The rows of a group lie close to one hidden flat surface of 12 dimensions, which may be shifted away from zero. Surfaces can cross.
(in the rows, 128 means zero)
Some rows, each with its group after it:
[105 153 128 150  57 118 102 100 143 137 138  91 112 105 119 121 118]
(1)
[111 106 136 107  95  93 135 121 100 126  86 131 134 147 150 145 111]
(3)
[131 119 100 144 157 147 123 123 112 105 130  86 119 159 124 147 106]
(4)
[136 151 103 203 145 117  77  70 156 149 143 122 133 139 105  82 172]
(4)
[124 123 134 142 119 139 195 102  90 128 116 195  95  91 112 186  69]
(3)
[102 138  66 144 111 134 120 112 157 146  71  64 134 129 128 118 148]
(4)
[160 157 125 123  99 122  96 146 132 102 165 104 141  33 116 133 135]
(3)
[103 128 108 164 117 121  97  94 122 162 128 144  98 101 133  83 144]
(0)
[116 120 134 110 162 146 154 122  47 161 156 144 127  77 104 121 155]
(0)
[107 160 147 108 176  99 114 138 130 108  88 123  77 120 180 170  83]
(2)
[131 125 142 141 115 167 140 134 154 158 121 135 158 154 128 124 114]
(0)
[137 155 130 119 101 134 131  89 138  99 159 129 132 102 117 151  97]
(1)
[152 118  74 111 128 162 152 155 106 163 121  46 157 159 102 135  94]
(0)
[122  91 101 126 146  99 133  85  53 160 166 106 165 141 170 129 107]
(0)
[109 147 140 147 146 173 148  97 138 137 122 151 111 158 111 143 136]
(1)
[123 143 172 139 108 108 163 153 112 145 123  91 148 132  91 115 135]
(2)
[158 169 145 128 124 122  94  97 132 164 108 179 139  62 107 101  88]
(3)
[131 135 127 146 123 128 151 114  84 135 144  65 148 127  89 122 110]
(1)
[126 140 185 135 134 129  99 166 144 115 153 137  82 140 128  85 100]
(4)
[140 126 160 104  78 152 123 126 111 150 124 192 145  89 118 129 148]
(1)
[169 164 106 153 116 142 120  63 108 121 172 128 126 153 160 167 141]
(4)
[ 99  99 132 128  39 146  88  56 100 107 137 152 145  98 147 144 103]
(2)
[104 188 134 109 132 104 168  89  70 162 121  71 148  62 154 110 108]
(0)
[138 102 107 124  70 134 103 181  90 136 102  95  99 119 146 113 124]
(4)
[ 93 118  79 105  90 209 161 104 140  90 132 105 116 106 119 149 113]
(1)
[133 133 125 104 107 127 112 150 138 141 123 143 106 117 164 130  95]
(4)
[139  93 147 171  81  97 169 165  74 154 125 124  84 180 122 142  60]
(2)
[103 155 169 102  81 146 169  93 122 113 169  91 144 150 110 144 106]
(0)
[129 124 138 127 155 113 135 126 126 124 132 127 140 126 154 108 106]
(5)
[135 133 153 139 126 146 115  91 127 131 134 179 129 140 153  89 104]
(2)
[117 103 128 117 141 137 100 163 124 162 120 115 132 138 112 123 162]
(0)
[ 89 105 135  99 129 140 125 140 172  93 100 132 132 147 136 113 122]
(1)
[127 115 131 146 152 157 148 127 124  95 128 125 132 137 126 125 122]
(2)
[ 95 166 179 124  85 103 132 100 163 131 133  83 124 191  97 121 138]
(1)
[101 145 169 210 125 135 105 123 167 118 104  91 120 171 130 116 163]
(5)
[118 140 123 111  69 144 131 154 106 173 124  97 122  71 126 131 127]
(0)
[ 96 146 127 173 145 104 120  97 128 115 138  85 114 128 148 130 151]
(2)
[119  91 139 132  67 146 137 135 105 109 193 129 124  98 112 123  84]
(1)
[103 152 149  92  46 173 136  97 135 102 147 141 116  67 100 154 122]
(5)
[ 77 127 179 111 121 189 172 103 129 121 148 117 147 183  77 105 134]
(0)
[126 111 106 126 126 136  55 110 139 120 108  73 166 146 113 163 144]
(1)
[177 151 119 186 170 106 131 132 125  75 147 135 132  76 156  68 113]
(4)
[125 123 137 119 108 157 159 123 133 122 125 122 158 133 135 128  79]
(0)
[142 151 101 130 125 123 154 144 146 121 120 100 139 111 137  86 148]
(4)
[146 155 183 111 157 116  81 142 113 101 124 150 117  99 160 118 116]
(5)
[ 96 108 107 177 111 156  89  99 158 124 144 100 115 167 157 110 144]
(4)
[122  82 135 102 136 120 109 178 115 128 128 124 126 148 133 110 116]
(2)
[115 118 113 132  84 165 139  80 113 139 191 104 152 142 115 152 135]
(1)
[115 133 152 118 101  97 111 101 118 175 103 147 151 133 144  99 107]
(3)
[179 127 142 126 136 112 146 158 101 126 132 177  86 148 125 130  78]
(2)
[139 100  69 108 101 164  92 126 163 117 167 163  94 123 135 173 109]
(1)
[147 114  77 132 118 109 119 143 128 120 132 111 138 109 136  80 180]
(3)
[114 122 117 138 135 159  96  91  79 129 115 132 110  89  94 186 121]
(5)
[128 106  93 121 107 157  98 152 132 140 118  87 145 129 126 150 135]
(5)
[132 130 103 121 143 119 111 114 128 108 147 125 110 125 114 146 154]
(2)
[157  92 129 160 101 128 102 147 104 148 123 165 126 130 129  92 130]
(2)
[125 200 148 141 104  48 128  56 109 151  94 105 148 105 165 121 120]
(3)
[136 107 107 131 181 138  82 114 132 108 112 134 142  93  85 124  60]
(3)
[120 181 134 127 101 145 147 123 161 176 154 100 119 124  75  78 167]
(1)
[100  92 166 122 167 143 112 127 131  83 143 139 128 161  98 161 105]
(3)
[152 133 157 140 114 127 116 165 120  79  92 131 137  79 117 128 135]
(2)
[110 141 130 126 121 122 110 122 168 118  93 138 132  96 141 120 119]
(4)
[219 157 123  96 120 127 107 170 139 114 118 169 130 123 160 162 165]
(5)
[122 167 154 126 123 120 178 127 138 107 113 128 145  94 168 105 133]
(4)
[168 141 119 114 122 114  91 129 116  99 129 123 147  73 121 139 120]
(3)
[116 144 101 146 104  87 127 121 128 154  85 114  99 108 166 135 100]
(5)
[157 207 139 139 113 103 164 143 157 141 167 130  60 121 166  99 143]
(5)
[ 83  99 149 104 109 163 118 139 145  82  65 122 135 116 120 111  93]
(0)
[ 96  75 122 144 138 126 159 130 141 120 119 125 155 163 115 117 121]
(5)
[131 169 153 121 110 136 146 134 155 105 117 124 117 112  98 126 169]
(3)
[174 139 112 145 107 134 119 112 107  81 163 118 111 112 124 129 102]
(4)
[111 115 150 119  72 124  92 153 136 143 121 136 127  87 126 122 136]
(3)
[151 133 113 139 100 130 173  81 103 119 134 184 123  86 101 176 116]
(5)
[131 144 137 107 119 131 125  83  94 100 124 122 144 106 125 181  97]
(2)
[121 134 119 119 102 104 128  92 150 155 162 121 132 183 132 132 140]
(1)
[ 76  92 130 111 111 201 145 154 118 108  55 142 120  72  98  64  92]
(0)
[146 129 115  93 118 204 118 124 142 106 114 117 160 168 122 124 136]
(3)
[125 140 142 115 116 127 148 107 113 143 156 150 118 134 135 135 104]
(4)
[136 106 100 171 159 163 158 151 157 166 157 117 158 148 163 160 111]
(0)
[139 114 105 130 159  76 152 185 108 174 152 109 100 135 118 124 148]
(2)
[116 168  97 176 108 129 163 107 170 152 166 106 102  84 157  95 106]
(0)
[143 159 123 135 109  85 118 111 114  96 124 127  74 106 115 190 122]
(2)
[127 133 136 142 173 106 113 148 108 130 161 109 103 126 187  92 100]
(5)
[ 88  98 118 169 173  98 145 123 125 124 166  88 124 148 110 129 143]
(3)
[140 153 158  85 126 151 100 143 122 103 139 148 102  99 123 149 135]
(5)
[150 154  74 130 113 136 137  92 153  77 143  91 117 117 114 139  89]
(4)
[135 154 140 128 114 130 158 152 116  65 153  77  78 101 130 154  62]
(5)
[ 78 169 128 115 117 213 128  81 154  91  68  87 165  86 104 134 163]
(1)
[113 102 158 140 185 132 137 106 119 106 172 146 131 200 128 150 144]
(3)
[101 110 136 159 107 107 101 140  96 161  89 129  81  87  68 134 120]
(5)

New rows, each followed by its group:
[126 111 157 157 154 163 119 155 109  96 180  96 114 136 100 121 125]
(5)
[186 135 143  93 136  59 162 147  76 121 146 165 133 129 139 157 149]
(3)
[151 123 159 128 126 136 177 164 128 123 151 160 114 142 103  91 112]
(2)
[123  87 117 153 137 150 149 139  90 158 164 139 140 111 120  78 124]
(1)
[ 95  86 167 155 137 144 104 133  88  91 124 131 108 134 144 140  81]
(4)
[147 147 120 119 182  76 152 130 112 111  83 131 118 124 135 153  82]
(5)
[ 88  97 139 137 126 141  67 100 111 103 116 114 173  89 193  94 128]
(2)
[114 124 119  58 129  91 156 114 129 138  81 164 157  91 114 129  92]
(5)
[180 102 122 164 140 169 196 165  91 120 102 171 104 152 112 171  66]
(2)
[147 144 126  23 162 138 110 148 125 128 108 139 141 116  90 190 137]
(2)
[104 157 112 144 164 108 133 131 141 154 117  91  95 127 123 167 178]
(2)
[131 122 145  94 116 121 131 199 123  90 153 140  44 121 164 127 113]
(5)
[158 106 100  96 107 149 111 196 132 122 144 102 104 165 163 136 130]
(4)
[121 112 106 185 131 159 151 135 166 188 158 148 148 126 167 101 122]
(0)
[142 124  92 169 151  93 119 169 120 173 112 133  81 114 141 138 169]
(2)
[137  91 125  80 113 144 121 139 106 105 163 117 185 109  82 117 161]
(2)
[134 118 117  93  95 155 133 152 157  92 107 137 123 140 141 169 141]
(5)
[103 131 127 138 166 105  86 139 116 150  94 100  93 134 147 125 120]
(5)
[128 144 178 188  65 125 101 143 142  96 122 146  92 109 172 120 140]
(5)
[144 181 166 117 123  97 101 135 175 128 118 123 127 123 121 152 148]
(0)
[118 126 154 154  72 134  77 131 133 117 153  79 110 121  86 150 103]
(1)
[148 150 122 149  99  99  92 152 144 132  25  92 130 117  92 171 124]
(5)
[123  97  99 170 116 117 141 122 105  97 150  97 104 128 123 159 127]
(2)
[114 172 152 138 148 106 127 118 130 133 118 100 117 118 135 116 108]
(5)
[172 157 124  96  58 115 162 125 105 144 165 111 150 106 127 138  73]
(0)
[155 112 151 110 160 137 117 181 123  94 112 142 142 125 123  98 117]
(2)
[126 110 127 106 131 136 123 147 130 132 117 119 150 123 106 124 131]
(5)
[142 150 157 158 143 113  83 110 128 140  99 153 101 157 148 106 123]
(2)
[137 175 157 103 182 118 113 161 180 117 106  83 152 182 178 100 145]
(5)
[145 156 135 173 159 157 135 121 125  76  68 101 127 125  95 197 150]
(2)
[159 129 103 151 176 129 118 119 126 137 155 163 126 120 139  95 155]
(2)
[ 99 112 113 132 184 124 166 164 136 144 148 109 107 152 144 117 131]
(2)
[112 158 142 136 128 106 155 140 156 164 127  96 129 131 101  79 134]
(5)
[ 98 101 147 134  91 108 154 105  88 140 122 136 152 132 155  92 113]
(1)
[152 158  75 147 157 164 134  94 124 115  84  97 138 134 113 153 141]
(3)
[131  74  92 184 170 196  59 126 131 113  84 139 152 148 142 120 169]
(2)
[151 116 119 152 120 120 154 113  71 140 133 189 101  79 139 190  92]
(3)
[119 109 126 138 141 116 132 141 106  97 127 126  92 125 147 146  95]
(5)
[142 124 159 161 122  99 149 164 135  86 107  96 139 124 119 118  82]
(5)
[150 127 117 106 104 126 109 169 115 142 116 114  92 120 121 120 104]
(4)
[152  82 158 126 140 117  86 174 146 121 159 188 104 157 110 145  97]
(1)
[112 110 109 126 147 110 135 119 110 114 105 146  87 130 142 163 106]
(5)
[ 70 118 183  98  94 113 124 113 156 132 103 109 217  88 129  55  89]
(5)
[177 203 152 145 158 142  92  74 107 167 104 148 146 141 135 187 148]
(3)
[157 183  97  81 160 133 147 122 127 173 169 147  80 120 136 138 155]
(5)
[101 103 145 117  66 142 137  94 105 110 108 193 132  82 172 128  98]
(1)
[ 89  94  99 124 122 127 105 121 180 127  79 134 171 107 101 111 167]
(4)
[ 94 135 137 176 152 133 121  99 108  99  86  88 119 123 115 123 106]
(4)
[174 159 161 109 157 137  47  83 124  72 103 161 157 132 132 150 114]
(3)
[ 98 151 161 124 117 128 145 123 113 104 149 134  61  98 119 139 108]
(5)
[191 144 128 120 105 122 111 153 114 138 150 172 125  87 134 117 186]
(3)
[123 124 118 117 177 141 122 128 106  99 118 143  67 149 143 179 125]
(5)
[160 117 103 124 156 142 146 175 110 114 147  98 122 156 165 122 130]
(4)
[124  97 100 160  58 147 128 119 144 134 143 134 149 114 169 118 138]
(5)
[163 165 129  95 115 180  79 150 159  72  58 115 133  89  76 156 143]
(3)
[158 169 117 151 147 131 156 129 151 103 151  92 133 143 140  86 152]
(4)
[114 151 160 143 164 150 114  80 130 112 126 136 118 164  89 155 152]
(0)
[160 125 134 156 138  93 162 145 129 101 136 163 125 130 176 114 106]
(5)
[150 143 198 137 217 142 125 144 144  69 158 141 129 168 102 126 121]
(4)
[109 145 141 149 124 135 113 105 137 140 124 121 113 144 153 124 126]
(4)
[147 130 109  91 169 152 148 142 121 135 173 152 100 147 123 141 157]
(5)
[ 89 138 153 144 135 102 148 142 159 110 107  88 113 150 140 105 102]
(5)
[ 99 110 124 135  77 125 127 126 135 103 105 107 131 102 150 137  88]
(5)
[122  94 122 168 129 116 109 154  90 106 104  59 143 141 113 162 137]
(2)
[153 149 145 182 155 122 122 149 123 140 187 116  82 145 150  42 110]
(4)
[144 113 115 133  98 124  98 124 136 135 114 157 129 117 135 108 101]
(0)
[169 196 150  81 101 165 102  79 127 150  73 137 179 140 141 127 102]
(3)
[127 120 137 131  88 141 138 168 143 185 155 120 150 116 150 139 135]
(0)
[154 139 102  79 116  85 175 166 142 136 121 159  93 117 145 127 119]
(5)
[159 106 109  96 164 130 141 170 147 105 115 121 160 165 131 144 131]
(5)
[171 159  84 130 101 179 168 135 118 117 130 110 125 115 134 161 189]
(3)
[169 148  93 145  86 109 176 160 157 126 142 100 125 129 152 126 118]
(5)
[122 154 106 132 108 116 145  92 180 167 168 155 145 121 168  90 162]
(4)
[ 97 117 153 153 110 137 145 120 105 125 122 112 143 140 120  98 169]
(4)
[102 144 110  93 121 116 161  86 135 176 129 150 121 111 124 138  71]
(4)
[ 84 117 122 111 146 137 161 180 145 129 117 124 104  79 162 146 140]
(2)
[155 174 147 168 160 146 100 148 125 130 145  98  76 146 114 144 165]
(5)
[116 121 148  87 136 108 158 139 168 105 136 150 148 153 130  86 125]
(1)
[141 124 116 106 107 137 173 147 103 104 141 121  95 120  97 142  77]
(1)
[119 118 123 147 186 120 181  99 104 131 151 139 153 120 158 110 103]
(4)
[126 135 142 104 124 148  99 176 176 150  98  96 136 162  94 125 186]
(5)
[151  79 135 153 132 110  99 108 114 114 206 182 126 144 154 164  72]
(1)
[144 142  84 107 157 116 155  94 120  91  35 105 146 161 112 124 111]
(3)
[147 190 154 153 119 122  71 126 125 164 128  81 133  84 138 103 133]
(5)
[136 138 179 155 131 119 155 115  36 124 157 112  95 128  86  93  89]
(4)
[142 117 166 101 137 121  88 126 103 141 103 161 149 160 124 165 106]
(3)
[156 111  80 172 138 150 120 101  87 144 140 169 112  68 133 160  92]
(3)
[135 117  81  91 155  95 149 130 186 152 143 194 144  58 138  96  75]
(4)
